The rows of a group lie close to one hidden flat surface of 11 dimensions, which passes through zero. Surfaces can cross.
Known rows, each followed by its group:
-.05 -.18 -.51  .03 -.13  .05 -.02  .24  .07 -.09  .32 -.24 -.29 -.03  .19  .20 -.31 -.10 -.30  .06 -.34 -.10 -.12 : Z_856
 .21  .12 -.42 -.08  .16 -.11  .24 -.22 -.13 -.19 -.19  .14  .23  .20 -.01 -.03 -.09 -.22  .04  .20  .06  .10  .22 : Z_129
-.24 -.38  .30  .21  .24  .38  .06  .04 -.59  .08 -.19  .38 -.14 -.27 -.03  .04  .11  .13 -.44  .05  .61  .06  .00 : Z_856
-.03  .28  .30 -.05  .11 -.17  .04 -.12  .60 -.25 -.04 -.34  .22  .13 -.33  .17 -.25  .19  .07 -.09 -.01  .12 -.04 : Z_516
 .42  .08 -.57  .00 -.05 -.02  .26  .19 -.01 -.10 -.19 -.24 -.03  .11  .17  .14 -.08 -.09 -.32  .32  .14  .09  .05 : Z_856
 .04 -.02 -.20  .08 -.04  .27  .03  .23  .26 -.04 -.02 -.39 -.22 -.18 -.02  .29 -.09 -.10 -.15  .11 -.12 -.01 -.37 : Z_698
-.07 -.25  .17  .24 -.39  .15 -.42  .10  .27  .03 -.13 -.53  .02 -.30  .15  .16 -.25  .03 -.64 -.19  .34  .08 -.12 : Z_516
 .09 -.10 -.25 -.16 -.04 -.10 -.27 -.03 -.13  .04 -.02 -.15  .19  .04  .10 -.10  .08  .08 -.21 -.10  .34  .07  .11 : Z_511
-.07  .22 -.03 -.06  .12 -.01 -.09 -.17 -.09 -.06 -.04 -.35 -.14  .08  .09  .10  .03  .02 -.13  .08  .35 -.15 -.08 : Z_511
 .20  .20 -.21  .03 -.04 -.11  .13  .17  .40 -.28 -.14 -.24 -.04  .07 -.16  .04 -.24  .01 -.14  .13 -.09  .10  .05 : Z_420
-.25  .51  .02 -.09 -.17 -.44 -.11  .10  .47  .13  .02 -.33 -.16 -.25  .18 -.56  .29 -.18 -.07 -.03  .32 -.39 -.32 : Z_420
 .50 -.23  .15 -.18  .04 -.10 -.03  .03 -.02 -.02  .28  .06 -.38  .55  .15  .01  .10  .73  .29 -.34 -.18 -.07  .45 : Z_511
 .07  .21  .23  .26 -.12  .03 -.24 -.02  .29 -.23 -.30  .05 -.27 -.11 -.24  .01  .06  .01  .00 -.02  .06  .13  .05 : Z_698
-.05 -.16 -.15 -.18  .07  .16 -.33 -.17 -.43  .17  .10 -.15  .34  .06  .06  .23  .04 -.05  .12  .06  .06  .02 -.25 : Z_698
 .28 -.04 -.20  .02 -.15  .06  .18  .43  .07  .01  .00  .02 -.22  .05 -.07  .03  .01  .22 -.21  .10 -.09  .14  .29 : Z_511
 .01 -.18  .04  .09 -.11  .14 -.06 -.04  .01  .31  .13  .10  .30 -.20  .19  .27  .13 -.16  .00 -.07  .16  .12 -.33 : Z_698
 .68  .04  .08  .25 -.29 -.10  .28 -.11 -.10  .02 -.08  .19  .25  .23  .28 -.13 -.43 -.24  .28  .23 -.08 -.13 -.13 : Z_516
 .08  .55  .01  .12 -.13 -.24 -.08 -.16  .12  .11 -.16  .04 -.14 -.05  .15 -.13  .51 -.21  .18  .26  .30 -.09 -.17 : Z_420
 .06 -.27 -.26  .02  .03  .15  .10  .20 -.03  .04 -.03  .25  .10 -.27  .00 -.17 -.01 -.29  .19  .05 -.32 -.02 -.31 : Z_698
-.43  .36 -.06 -.27  .39 -.26  .52 -.22 -.38 -.01  .15  .13  .10  .29 -.02 -.04  .05  .03 -.09  .23  .18 -.12  .39 : Z_698
 .24  .25 -.10 -.15  .31  .10  .28  .12 -.31 -.01  .02  .17 -.18  .18 -.14 -.08  .05  .07  .30  .19  .18 -.17 -.11 : Z_129
 .32 -.53 -.24  .01  .15  .42  .13  .27 -.10  .00 -.05  .11 -.10 -.10 -.02  .14 -.02  .04  .15 -.05 -.26  .07 -.25 : Z_856
 .00  .30  .34 -.10  .33 -.15  .33 -.11 -.11 -.36 -.18  .13  .02  .33 -.40 -.20 -.32  .29  .05  .08  .23 -.01  .45 : Z_856
 .00 -.01  .20 -.02  .10  .15 -.13  .20  .10 -.33  .03 -.61 -.70  .16 -.15 -.08 -.40  .31 -.01 -.13 -.27 -.37  .01 : Z_698
 .10  .48  .01  .01 -.16 -.12  .11  .26  .16  .23 -.01  .38  .00 -.18 -.24 -.39  .37 -.24  .56  .12 -.12 -.04 -.12 : Z_511
-.07 -.16  .01  .07 -.04  .11 -.01 -.01 -.08  .07 -.04  .19  .21 -.14 -.01  .00 -.05 -.17  .03 -.01 -.01  .11 -.10 : Z_420
-.14 -.12  .04 -.25  .14  .00 -.19 -.19 -.64  .05 -.01 -.03  .34  .15  .02 -.23 -.15  .11 -.14 -.03  .52 -.07  .19 : Z_516
-.18 -.01  .20  .01 -.02 -.11  .16  .04  .34  .05  .18  .05 -.08 -.11  .06 -.15  .01 -.06  .22 -.13 -.43 -.14 -.12 : Z_516
 .33  .13 -.07  .01 -.25  .14 -.24  .43  .19  .14 -.02 -.22 -.32 -.16 -.07 -.01  .19  .16 -.05 -.08  .24 -.04 -.20 : Z_511
-.46  .10  .24 -.03  .29  .05  .19 -.15 -.08  .06  .14  .31  .04 -.06 -.19  .10  .11 -.10  .19 -.03 -.06  .01  .03 : Z_698
-.17  .06  .04  .16 -.16  .07 -.21 -.05  .01 -.09  .07 -.30 -.10 -.05  .03  .22 -.33 -.05 -.36  .06  .18 -.07 -.12 : Z_856
-.16  .01  .26  .09 -.25 -.08 -.18  .30  .16  .19  .10  .14 -.01 -.20 -.13 -.01  .28  .22 -.10  .07 -.10  .19  .01 : Z_129
 .38 -.46 -.04  .00 -.11  .05  .09  .40  .24  .08  .21  .12 -.39 -.04  .21 -.29  .01  .25  .21 -.38 -.38 -.19 -.02 : Z_516
 .30 -.12 -.26  .35 -.46 -.11 -.28  .05  .08 -.13 -.37  .24  .33 -.16  .00  .12  .12 -.19 -.23  .44 -.26  .52  .01 : Z_129
-.19  .16 -.01 -.10  .20 -.13 -.27 -.23 -.14 -.31 -.20 -.16  .14  .08 -.23  .02 -.08  .08 -.14  .21  .23  .08 -.01 : Z_420
 .32 -.06 -.66 -.14  .37 -.17  .39 -.08 -.49 -.41 -.40  .59  .61  .15 -.28 -.36 -.28 -.34  .11  .57 -.04  .27  .08 : Z_420
 .43  .33 -.17 -.08  .14 -.03  .13  .01  .03 -.18 -.09 -.05 -.20  .34 -.18  .21  .05  .23  .15  .21  .11  .10  .20 : Z_511
 .09 -.37  .16 -.08 -.05  .20  .17  .14 -.02  .16 -.14 -.35  .20 -.15  .23 -.25 -.21 -.09  .02 -.12 -.08 -.22 -.28 : Z_856
 .11  .22 -.06 -.02 -.13 -.13  .28  .41  .38  .18  .06 -.13 -.14 -.06  .00  .01  .14  .27 -.51 -.02  .48  .08  .20 : Z_129
 .32  .11  .04  .06 -.22 -.13 -.02  .09 -.34  .14 -.12  .05  .09  .05  .21 -.36 -.04 -.02 -.02  .32  .30 -.19 -.16 : Z_129
 .49 -.14  .19  .39 -.51  .07 -.10  .04  .49  .17 -.11  .25  .17 -.17  .09  .18  .05 -.14  .22 -.18 -.26  .30 -.09 : Z_420
-.15 -.07  .11 -.22  .15  .17 -.04 -.06 -.08  .00  .12  .05  .63 -.01 -.44  .02 -.54 -.15  .24 -.27  .06  .08 -.08 : Z_420
 .47 -.16  .07  .10 -.33 -.04 -.19  .13  .05  .16 -.01  .11  .07  .05  .13 -.02  .12  .24  .00 -.18  .18  .15  .15 : Z_511
-.21  .07 -.19 -.21  .50  .20  .10 -.31 -.15 -.02  .09  .07 -.13  .15 -.09  .45  .30  .09 -.01 -.24  .32  .12  .26 : Z_129
 .20  .11  .38  .18 -.15 -.17  .38  .00  .31  .09  .03  .00  .17  .04  .18 -.24 -.45 -.06 -.09 -.14  .29 -.20 -.03 : Z_698
 .12  .04 -.07  .19  .02 -.03  .39  .03  .23  .05 -.08  .44  .19 -.13 -.05  .19  .06 -.15 -.14  .08  .20  .32  .05 : Z_698
-.54  .16  .31  .13 -.27 -.25 -.58 -.47  .00  .04  .02 -.33  .02 -.05  .21  .08  .25 -.12 -.11 -.02 -.12 -.03  .06 : Z_129
-.83  .04 -.11 -.21  .48  .21  .55  .31 -.16  .12  .23  .03 -.18 -.31 -.21  .03  .05 -.11 -.36  .11  .04 -.15 -.02 : Z_129
-.13 -.12  .04 -.07  .17  .09 -.38  .02  .05 -.28 -.10 -.33  .13 -.18 -.29 -.11 -.36  .04 -.14 -.10  .31 -.05 -.43 : Z_420
 .01  .09  .12 -.04  .23  .16  .17 -.04 -.07 -.09 -.04  .01  .14 -.03 -.23 -.08 -.32 -.19  .32  .07 -.02 -.18 -.39 : Z_516
-.67 -.06  .10 -.32  .09  .03 -.05  .33  .03  .09  .37 -.12 -.23 -.11 -.29 -.20  .10  .18  .09 -.24 -.49 -.17  .20 : Z_511
-.03 -.10  .16 -.01 -.13  .00  .09  .09  .34 -.05 -.10 -.45  .18 -.09 -.02 -.10 -.31 -.06 -.07 -.08 -.25 -.05 -.07 : Z_856
-.13  .00  .01 -.12  .11  .06  .20  .15 -.42  .09  .21  .12 -.39  .31  .01  .17  .25  .47 -.20  .15 -.03  .02  .57 : Z_511
-.25  .12  .06 -.10  .09 -.22 -.14 -.27 -.11 -.06  .15  .34  .17  .14 -.20  .05  .13  .06  .18 -.02 -.11  .17  .32 : Z_856
 .24  .45 -.22 -.14 -.25 -.48  .04 -.13  .29 -.13 -.12 -.34  .38  .30  .03 -.07 -.15 -.02 -.12  .20  .06  .11  .29 : Z_698
 .22 -.44 -.50 -.10  .03  .13  .13  .43  .03 -.12 -.06 -.03  .09 -.16 -.05 -.18 -.31 -.05 -.21 -.03 -.14  .06 -.10 : Z_511
-.06 -.03  .04 -.11  .37 -.03 -.03 -.10 -.31 -.07  .03  .42 -.32  .05 -.04 -.28  .42  .05  .61  .07 -.32 -.19 -.20 : Z_420
-.23  .34  .13 -.06  .22  .07 -.02 -.08 -.14  .19  .07 -.17 -.37 -.01  .12  .10  .40  .06  .01  .10  .42 -.25 -.26 : Z_516
-.05 -.28 -.09 -.31  .06  .06 -.05  .11  .03  .21  .17 -.58 -.33  .19  .37  .22  .47  .51 -.22 -.19 -.23 -.07  .31 : Z_856
-.16 -.24  .15  .08 -.12  .15 -.16  .18  .06  .14  .09 -.17 -.16 -.27  .12 -.18 -.10 -.05 -.09 -.22 -.01 -.23 -.25 : Z_516
-.12  .23  .10  .15 -.33 -.07 -.31 -.15 -.03  .00 -.07 -.37  .02  .05  .12  .07 -.14 -.07 -.33  .08  .21 -.02  .16 : Z_516
-.24  .19  .12 -.10  .01 -.31  .18 -.03  .30 -.03 -.01 -.18  .26 -.06 -.01 -.25 -.10 -.10 -.09 -.03  .07 -.08 -.04 : Z_516
-.01 -.14 -.20  .03  .10  .19  .17  .04 -.34  .07 -.05 -.02 -.09 -.12  .25 -.06 -.13 -.22 -.19  .14  .26 -.22 -.21 : Z_129
-.32 -.23  .43  .08 -.11  .14 -.23  .20  .18 -.03  .16  .05 -.06 -.25 -.30  .00 -.15  .09  .25 -.06 -.62  .02 -.26 : Z_129
 .43  .13 -.12 -.05 -.11 -.24  .09  .17  .48 -.24 -.03 -.09 -.01  .30 -.24  .18 -.07  .46 -.14 -.05 -.08  .34  .52 : Z_129
-.17 -.11  .17  .09 -.18 -.31  .23 -.11 -.17  .46  .09  .21  .30 -.18  .67 -.34  .32 -.18 -.29  .07  .45 -.22 -.16 : Z_516
 .07 -.18 -.32 -.09  .22  .15  .32  .24 -.16 -.08 -.01  .15 -.13 -.05 -.04 -.04 -.05 -.05 -.03  .12 -.12 -.06 -.05 : Z_420
 .30  .14  .07  .24 -.14 -.22 -.21  .04  .32 -.20  .31  .60 -.43  .10 -.21 -.02 -.08  .16  .27 -.26 -.06  .07  .10 : Z_856
 .11  .25  .09  .07 -.31 -.05 -.03  .25 -.16  .42  .04  .17 -.17 -.12  .17 -.26  .41 -.01 -.03  .11  .35 -.14  .01 : Z_511
-.09  .40 -.10  .14  .23  .13  .11 -.13 -.14 -.25 -.22 -.21 -.43  .11 -.09  .38  .15 -.01 -.15  .55  .00  .01 -.05 : Z_420
-.08 -.30 -.17 -.12 -.05  .00  .01  .06 -.18  .26  .29  .21  .13 -.13  .26 -.28  .02 -.29  .37 -.12 -.39 -.25 -.32 : Z_856
-.69 -.15  .10 -.13  .16  .30 -.74 -.20 -.59  .08  .07 -.19 -.19 -.18 -.11  .13  .40 -.01  .07  .01 -.15 -.09 -.16 : Z_698

New rows, each followed by its group:
-.48 -.33 -.13  .06 -.25 -.14  .51  .16  .03  .29  .21  .25  .17 -.27  .36 -.18  .07 -.32 -.39  .00 -.50  .02  .37 : Z_420
-.06 -.01 -.09  .00 -.01 -.01  .28  .14  .11  .12  .10 -.02  .04 -.17  .12 -.16 -.10 -.26  .03  .01 -.09 -.22 -.31 : Z_698
-.22  .51  .24  .05  .02 -.14 -.08 -.18 -.04 -.05 -.16 -.05 -.11 -.01 -.11 -.20  .12 -.13  .11  .15  .26 -.17 -.03 : Z_698
-.16 -.07 -.30 -.49  .22 -.07  .24  .03 -.01  .12  .46 -.24  .31  .20  .02  .02 -.13 -.05  .46 -.05 -.61 -.22 -.21 : Z_698
-.29  .28  .40 -.18  .33 -.31  .28 -.63 -.48  .10  .19  .06  .29  .56  .23  .28  .17  .34 -.02  .25  .35 -.06  .30 : Z_516
-.11 -.02  .41  .10 -.36  .03 -.26  .26  .35  .23  .24 -.26 -.38 -.14  .10 -.04  .13  .28 -.05 -.31 -.10 -.14  .00 : Z_511
-.26 -.68 -.05  .07  .17  .04 -.19 -.05 -.53 -.12 -.09  .27 -.03 -.19  .27 -.21  .07  .06 -.35  .12 -.08  .01 -.09 : Z_420
 .41  .53 -.04  .17 -.46 -.50 -.27 -.12  .64 -.25 -.05 -.16  .08  .26 -.08  .10 -.18  .08 -.15  .01  .16  .24  .32 : Z_856
-.07  .36  .36 -.25 -.09  .27  .23 -.02 -.16  .43  .46 -.52  .16  .38 -.03  .37 -.50  .14  .06 -.37  .40 -.28  .31 : Z_420
 .39 -.50  .51  .28 -.12  .36 -.04 -.18 -.29 -.16 -.06  .08  .20  .20  .00  .14 -.76  .03  .32 -.05 -.38 -.02 -.12 : Z_420
-.23 -.21  .62  .17 -.12 -.15 -.71 -.33  .03 -.17 -.05 -.21 -.17  .03  .12 -.10  .08  .30  .01 -.14 -.11 -.10 -.13 : Z_420
-.19  .48  .09 -.01 -.23 -.19  .01  .17  .29 -.10  .00 -.13  .00  .15 -.44  .24  .07  .25 -.23  .22 -.20  .39  .66 : Z_511
-.02 -.17  .10 -.05 -.17 -.19 -.13 -.08 -.07  .24  .18  .19  .25  .04  .18 -.15  .17  .08  .02 -.27  .05  .06  .27 : Z_420
 .53 -.15 -.25 -.05  .04  .17 -.24 -.10 -.49  .11 -.10  .13  .16  .25  .14  .30  .20  .24 -.01  .09  .48  .22  .08 : Z_698
-.14  .09 -.10 -.03  .11 -.11  .29 -.05 -.27  .14  .21  .04 -.39  .26  .37  .14  .36  .17 -.15  .22 -.10 -.17  .26 : Z_516
 .26  .29 -.08 -.10 -.10 -.11 -.08 -.03  .00 -.12 -.09 -.52 -.02  .26  .06 -.06 -.25  .03 -.07  .15  .18 -.20 -.04 : Z_698
-.46  .10  .17 -.05  .21  .16  .23  .04 -.16  .00  .12  .07 -.13 -.08 -.24  .00 -.11 -.12  .18  .12 -.35 -.15 -.06 : Z_511
 .10 -.30 -.13 -.07  .05  .00  .13 -.01 -.32  .00 -.06  .07  .31  .05  .13 -.09 -.23 -.01 -.30  .07  .25  .06  .12 : Z_516
 .13 -.24 -.09 -.04  .45  .45 -.10  .06  .03 -.27 -.21  .25  .16 -.14 -.61  .43 -.05  .08  .19 -.04  .07  .43 -.29 : Z_516
-.23  .17  .00 -.03  .43  .14  .27 -.09 -.35  .15  .04  .14 -.19  .02  .07  .27  .38 -.01 -.01  .28  .29 -.10 -.26 : Z_516
-.10  .46 -.11 -.11 -.25 -.25 -.36 -.06  .18 -.07 -.08 -.65 -.04  .02  .01 -.21  .06 -.13  .00  .15 -.08 -.22 -.10 : Z_698
 .06 -.04 -.01 -.11  .02 -.43  .50  .02  .22  .10  .15  .11  .15  .15  .33 -.30  .09  .12 -.10  .00 -.08 -.08  .22 : Z_516
-.02  .13  .42  .32  .04 -.15  .22 -.75 -.21 -.20 -.21 -.02  .35  .35  .32  .29 -.44 -.18 -.19  .24  .26 -.01  .05 : Z_511
-.32  .24  .06  .04 -.09 -.13  .01 -.07 -.04 -.25 -.15 -.33  .29 -.01 -.20 -.10 -.49 -.23 -.21  .40 -.20 -.03 -.01 : Z_129
 .44 -.04 -.05 -.03  .18  .04  .21 -.06 -.38  .15  .04  .30 -.15  .26  .26  .01  .23  .18  .23  .10  .22 -.10 -.01 : Z_516
 .13 -.13  .46  .09 -.10 -.11 -.07 -.03 -.13  .07  .05  .18 -.10  .13  .15 -.32 -.11  .34 -.14 -.27  .45 -.14  .28 : Z_856
-.19  .12 -.17  .17 -.12 -.06  .25 -.08 -.14 -.01 -.03  .09  .05 -.01  .13  .12 -.07 -.33 -.19  .41 -.28  .06  .09 : Z_516
 .02  .08 -.32 -.03  .01 -.08  .15  .03 -.23  .09  .07  .19  .01 -.07  .14 -.18  .02 -.33  .12  .20  .00 -.17 -.23 : Z_856
 .07  .03 -.02 -.06 -.16 -.23  .43  .55  .22  .38  .07  .57  .41 -.29 -.15 -.36  .25  .06 -.18  .03  .36  .25  .16 : Z_129
 .29  .21 -.55 -.06 -.27 -.39  .23  .05  .04  .15  .00  .09  .23  .04  .39 -.38  .12 -.37 -.03  .22  .01 -.12  .00 : Z_856
 .45  .21 -.13  .03  .04 -.01  .10  .06  .06 -.30 -.21 -.20 -.12  .28 -.14  .02 -.33  .14 -.04  .14  .11  .00  .14 : Z_698
 .43 -.38 -.50  .15 -.23  .24 -.02  .53  .05  .03 -.14 -.11 -.37 -.29  .22 -.08 -.03 -.04 -.51 -.03  .17  .00 -.05 : Z_516
-.24 -.16  .28 -.06  .04  .14 -.21 -.07 -.15  .07  .20 -.19 -.06  .05  .00  .15 -.09  .22 -.07 -.23  .07 -.11  .02 : Z_420
 .31 -.18  .32  .25 -.04  .16  .00 -.19 -.12  .01 -.05  .25  .05  .12  .08  .20 -.17  .04  .22 -.06  .00  .06 -.10 : Z_511
-.18 -.42  .34  .22  .02  .04 -.11 -.31 -.37 -.21 -.05  .10 -.08  .19  .14  .14 -.12  .19 -.05  .13 -.53  .05  .23 : Z_420
-.46  .08  .21  .19 -.17 -.24  .04 -.26  .18  .25  .03  .17  .31 -.27  .26  .13  .38 -.24 -.27  .12  .06  .16 -.04 : Z_516
-.08  .13  .19  .15 -.06 -.07  .09 -.07 -.08  .08 -.15  .23  .06 -.17  .07 -.29  .00 -.21 -.01  .04  .25 -.11 -.07 : Z_698
 .10 -.35 -.30 -.49  .04 -.23 -.18 -.19 -.53  .40  .38  .36  .62  .24  .30 -.24  .38  .04  .59 -.17 -.27 -.02  .05 : Z_698
-.55 -.24  .02  .00  .02  .24 -.27  .03  .03  .11  .15 -.20 -.09 -.28 -.01  .43  .17  .01 -.26 -.08 -.20  .16 -.11 : Z_698
-.38  .09  .05 -.13  .42 -.24 -.51 -.31 -.23 -.61 -.35 -.18  .10 -.04 -.36 -.41 -.20 -.01  .01  .33  .16 -.10 -.42 : Z_420
-.30 -.52  .33 -.08 -.04  .16 -.10 -.16 -.38  .27  .26  .31  .50 -.06  .03 -.04 -.21 -.03  .11 -.38 -.13  .05  .16 : Z_420
-.18 -.09  .05 -.05 -.32 -.24 -.24  .11  .45  .32  .23  .07  .14 -.20  .12 -.05  .42  .14 -.16 -.44 -.01  .20  .28 : Z_420
 .07  .22 -.04 -.05  .09 -.08  .01 -.37 -.15 -.21 -.22 -.07  .40  .20 -.17  .01 -.36 -.24  .16  .15  .13  .03  .02 : Z_129
-.15  .18 -.07 -.18 -.08 -.20 -.16  .04  .25 -.01  .23 -.55 -.35  .22  .13  .16  .20  .38 -.22 -.09 -.14 -.06  .27 : Z_698
 .16 -.17  .09  .13  .07  .14  .08  .19  .12 -.34 -.08 -.42 -.43  .05  .02 -.08 -.52  .13 -.05  .07 -.24 -.33 -.30 : Z_420
-.10 -.25  .00  .12 -.18  .50 -.58  .03 -.54  .02 -.03 -.17 -.25 -.11 -.09  .13 -.22 -.08 -.04 -.09  .04 -.09 -.07 : Z_516
 .15  .16 -.20 -.15 -.33 -.26 -.09  .02  .44  .34  .26 -.40  .33  .01  .31  .15  .19 -.09  .12 -.08 -.10  .01 -.28 : Z_698
-.06 -.18  .06  .19 -.10  .05  .09  .06  .08 -.28 -.24 -.03  .23 -.09 -.15 -.01 -.56 -.13 -.45  .09  .01  .18  .16 : Z_698
 .33  .24 -.11 -.01 -.09 -.18 -.11  .02  .16 -.09  .12 -.12 -.35  .31  .04  .10  .07  .31  .02 -.07  .10 -.01  .18 : Z_856
 .17  .13  .05 -.15  .07 -.25  .17 -.03  .40  .08  .26  .31 -.03  .24 -.07  .10  .35  .28  .44 -.28 -.32  .16  .26 : Z_698
 .10  .05 -.03  .12  .10  .45 -.22  .05 -.23  .30 -.05  .22 -.25 -.30  .03  .25  .47 -.14  .15  .03  .50  .00 -.56 : Z_420
 .16  .56 -.37  .31 -.15 -.11 -.05  .12  .40 -.06 -.07  .28 -.37 -.21 -.09  .21  .28 -.30 -.04  .28  .12  .16 -.24 : Z_856
-.71  .23  .06 -.28  .21 -.32  .48  .12  .15 -.06  .09 -.61  .03 -.09  .09 -.52 -.37 -.12 -.46  .06  .13 -.51 -.06 : Z_516
-.30 -.39  .25  .15  .05  .20 -.17  .15  .08 -.17  .19 -.01 -.42 -.04 -.13  .32 -.16  .46 -.45 -.26 -.07  .12  .27 : Z_856
-.14 -.48  .15  .19 -.11  .47 -.37  .06 -.12 -.04  .10 -.11 -.24 -.16 -.04  .43 -.19  .10 -.15 -.19 -.33  .13 -.08 : Z_516
 .13 -.19  .08  .16 -.04  .05  .07  .09 -.08  .11 -.08  .40 -.09 -.19  .14 -.27  .08 -.08  .02 -.06  .14 -.05 -.06 : Z_698
-.03 -.12 -.14  .03  .09  .11 -.18 -.26  .42 -.23  .05 -.26 -.37  .05  .06  .40  .10  .02  .08 -.37 -.39  .06  .09 : Z_129
 .10  .04 -.04 -.06  .00  .04 -.15 -.16 -.12  .08  .03 -.06  .25  .13 -.02  .24  .03  .04  .04  .04  .17  .11 -.05 : Z_698
 .03  .03 -.37 -.09  .12 -.13  .07  .00  .08 -.21 -.14 -.12  .09  .08 -.06  .09 -.04  .03 -.27  .12  .01  .19  .21 : Z_511
-.09 -.30  .09  .21  .11  .35  .16  .09 -.30  .21  .11  .22 -.46 -.19  .33  .16  .22 -.03 -.08  .02  .01 -.21 -.28 : Z_511
-.40 -.04 -.55  .09  .42  .38  .21 -.06 -.13 -.15 -.18  .18 -.18 -.32 -.17  .50  .27 -.45 -.19  .31 -.17  .25 -.18 : Z_129
 .11 -.19  .10  .25 -.24 -.05  .35  .08  .21  .26 -.04  .29  .43 -.28  .25 -.14 -.26 -.30 -.18 -.05  .21  .03 -.23 : Z_698
-.01  .11  .00  .33 -.33 -.57 -.20 -.39  .30 -.38 -.44  .08  .18  .12  .15  .00  .25  .00 -.33  .45 -.36  .47  .45 : Z_420
 .32 -.31 -.05  .07 -.22  .09 -.38 -.02 -.26  .14 -.09  .02  .21 -.07  .23 -.13  .03 -.02 -.04 -.07  .23  .04 -.15 : Z_698
-.18 -.23 -.02 -.27  .64  .35  .12  .20 -.13 -.10  .16 -.03 -.35 -.03 -.30  .20  .16  .38  .12 -.16  .06 -.09 -.19 : Z_516
-.45 -.22 -.02  .00  .21  .02 -.09 -.19 -.29 -.18 -.07  .24  .08 -.08 -.11  .01  .10 -.07 -.08  .20 -.26  .15  .03 : Z_420
